There are 3 ways to turn a row about zero (a turn may also mirror it). The second row of each pair is the first, turned, with some noise.
Some pairs, each with its turn after it:
[  6  11 -14  23  18]
[ 25   1  -3  12 -22]	J_151

[ 13 -26  21  -3 -12]
[25 27 -4  9  0]	J_140

[-17 -15  22  13   7]
[-17   8 -14 -19 -19]	J_151

[-16 -13 -24  21  -8]
[ 23  26 -16  -8   3]	J_151

[-16  11  20  17 -10]
[ -8  17  17 -18 -16]	J_151

[ 20  20  24  -7 -11]
[ -7 -14 -29   8 -19]	J_794

[-13 -12  12  11  -3]
[  6 -13   3   2  19]	J_794

[12 24  9 -1 17]
[ 15  -3  -8   5 -27]	J_794

[ -8 -15   6  -9 -15]
[ 11   6 -14  17  -1]	J_140

[ 11 -24 -24   3  22]
[ 17  31   7 -20  10]	J_794

[-11  23 -20  14  11]
[  7  11  25  21 -15]	J_794

[-17 -16  21 -10   8]
[  6 -25   5 -20  13]	J_794

[  5  24  17   5 -16]
[-8  7 32  2 -8]	J_151

[  3   0   6 -26  23]
[ 12 -10  -7 -14  28]	J_140

[ 25 -18 -22   1  22]
[-15  21 -15 -30  11]	J_140

[  0 -13   1   2 -13]
[ 4 11 -7 10 -8]	J_140

[ 19   7 -23  -2  -4]
[18 -2  3 23 12]	J_151

[ 5 24 -7 25 -6]
[-22  -3  25   1 -16]	J_140

New pairs, each followed by its turn:
[-16 -23 -21   3   5]
[ 2 13 22 -9 21]	J_794

[ 25  21  24  22 -17]
[  5  -9 -35  33  -5]	J_794

[ 9 10  2  5  6]
[ 8  3 -6  6 -9]	J_794

[ 20 -21  14 -24   9]
[22 21 -9 -7 28]	J_140

[ 17   0 -11 -21 -22]
[-13  15  -6  21  21]	J_140

[16  9 26 13 -9]
[-22  11  18  11 -15]	J_151

[17 18 -5  3 25]
[-14  -3  17 -27  14]	J_140

[-1 -2  2 -5  4]
[ 4 -1 -3 -1  4]	J_140

[ 15 -13   3  -3  22]
[ -8 -15 -19  14  -9]	J_151

[-24   7  21  11   0]
[ -7   8   9 -26 -17]	J_151

[ 15  11 -23 -10   7]
[-25   1   0  -8  19]	J_140

[-15   9  -3  -9   4]
[  8  -9   6 -16   2]	J_151

[ 13  17  -4 -18  13]
[  1   6  -4  -9 -28]	J_794

[-17   5  -7  -9 -24]
[-28  -7  11   8   3]	J_794

[ 15 -17 -16  -2   8]
[  6  24  -3 -15   7]	J_794

[  7  26   9  23 -14]
[ -9   0  33  10 -14]	J_140

[-14  23  23  12 -13]
[ -9  13  28 -17 -16]	J_151

[ 13 -19 -21 -23 -21]
[-14  21 -26  18  17]	J_140

[  0  -8 -18  -2 -23]
[-24  14   1   4  12]	J_794

[ 20  25 -16   8  -5]
[ -5  21  -8  21 -21]	J_794

[ 22  -6  14  24 -14]
[  7   3 -30  18  15]	J_794

[  4   1   7  -5 -22]
[-12  10  13   1  12]	J_151

[  0 -24   9  -3   7]
[ 19  11 -14  -8  -1]	J_140

[ -8  -7  25  -3 -23]
[23  5  5 27 -6]	J_140

[-19   0  -2  -5 -20]
[-21 -10  12   5   8]	J_794

[-24   6 -20 -12  19]
[ -9 -30 -19 -11   4]	J_140

[-11 -21  27 -10   5]
[ 35   0 -10   2   0]	J_140

[  0  18 -17 -24   7]
[-11   7  11  -9 -27]	J_794

[ 14 -20  19 -19 -20]
[21 23 -5 20 14]	J_140

[26  3 21  2 26]
[-17 -19  -2  22 -25]	J_151

[-26  15  -8 -12 -20]
[-28 -14  21  10  -4]	J_794

[ 19  16   9  -6 -23]
[-6 11 21 23 12]	J_140

[-11  27  20  -2  -4]
[ -6  -4  29 -15 -12]	J_151

[-7 -6 19  9  2]
[ 20   0   4  -1 -11]	J_140

[  6 -26 -12 -12 -15]
[ -7   7 -18   7  28]	J_151

[  5  -1  10 -23  10]
[14 -2 -2 -3 23]	J_140

[ 17 -24 -19 -23  19]
[ -5  15 -29 -18  25]	J_140

[ 22 -23 -19 -14 -23]
[-14  33 -21  15  12]	J_140

[ 17  -3   8 -22  11]
[-14 -22  -2  12   6]	J_151

[ 21 -27   1  27  -4]
[ 15  18 -23   5  30]	J_794

[-16 -25  -6 -19 -22]
[-10   8 -11 -16  34]	J_151

[-20  15 -23 -23  -7]
[ 23 -12  12 -18  25]	J_151

[-25  -3  11 -10   7]
[ 20 -22 -10   2  -1]	J_140

[ 22  16  12  16 -12]
[ -7  13  22  21 -13]	J_151

[ 11 -10   9  16   2]
[-11  11 -10  11 -12]	J_151

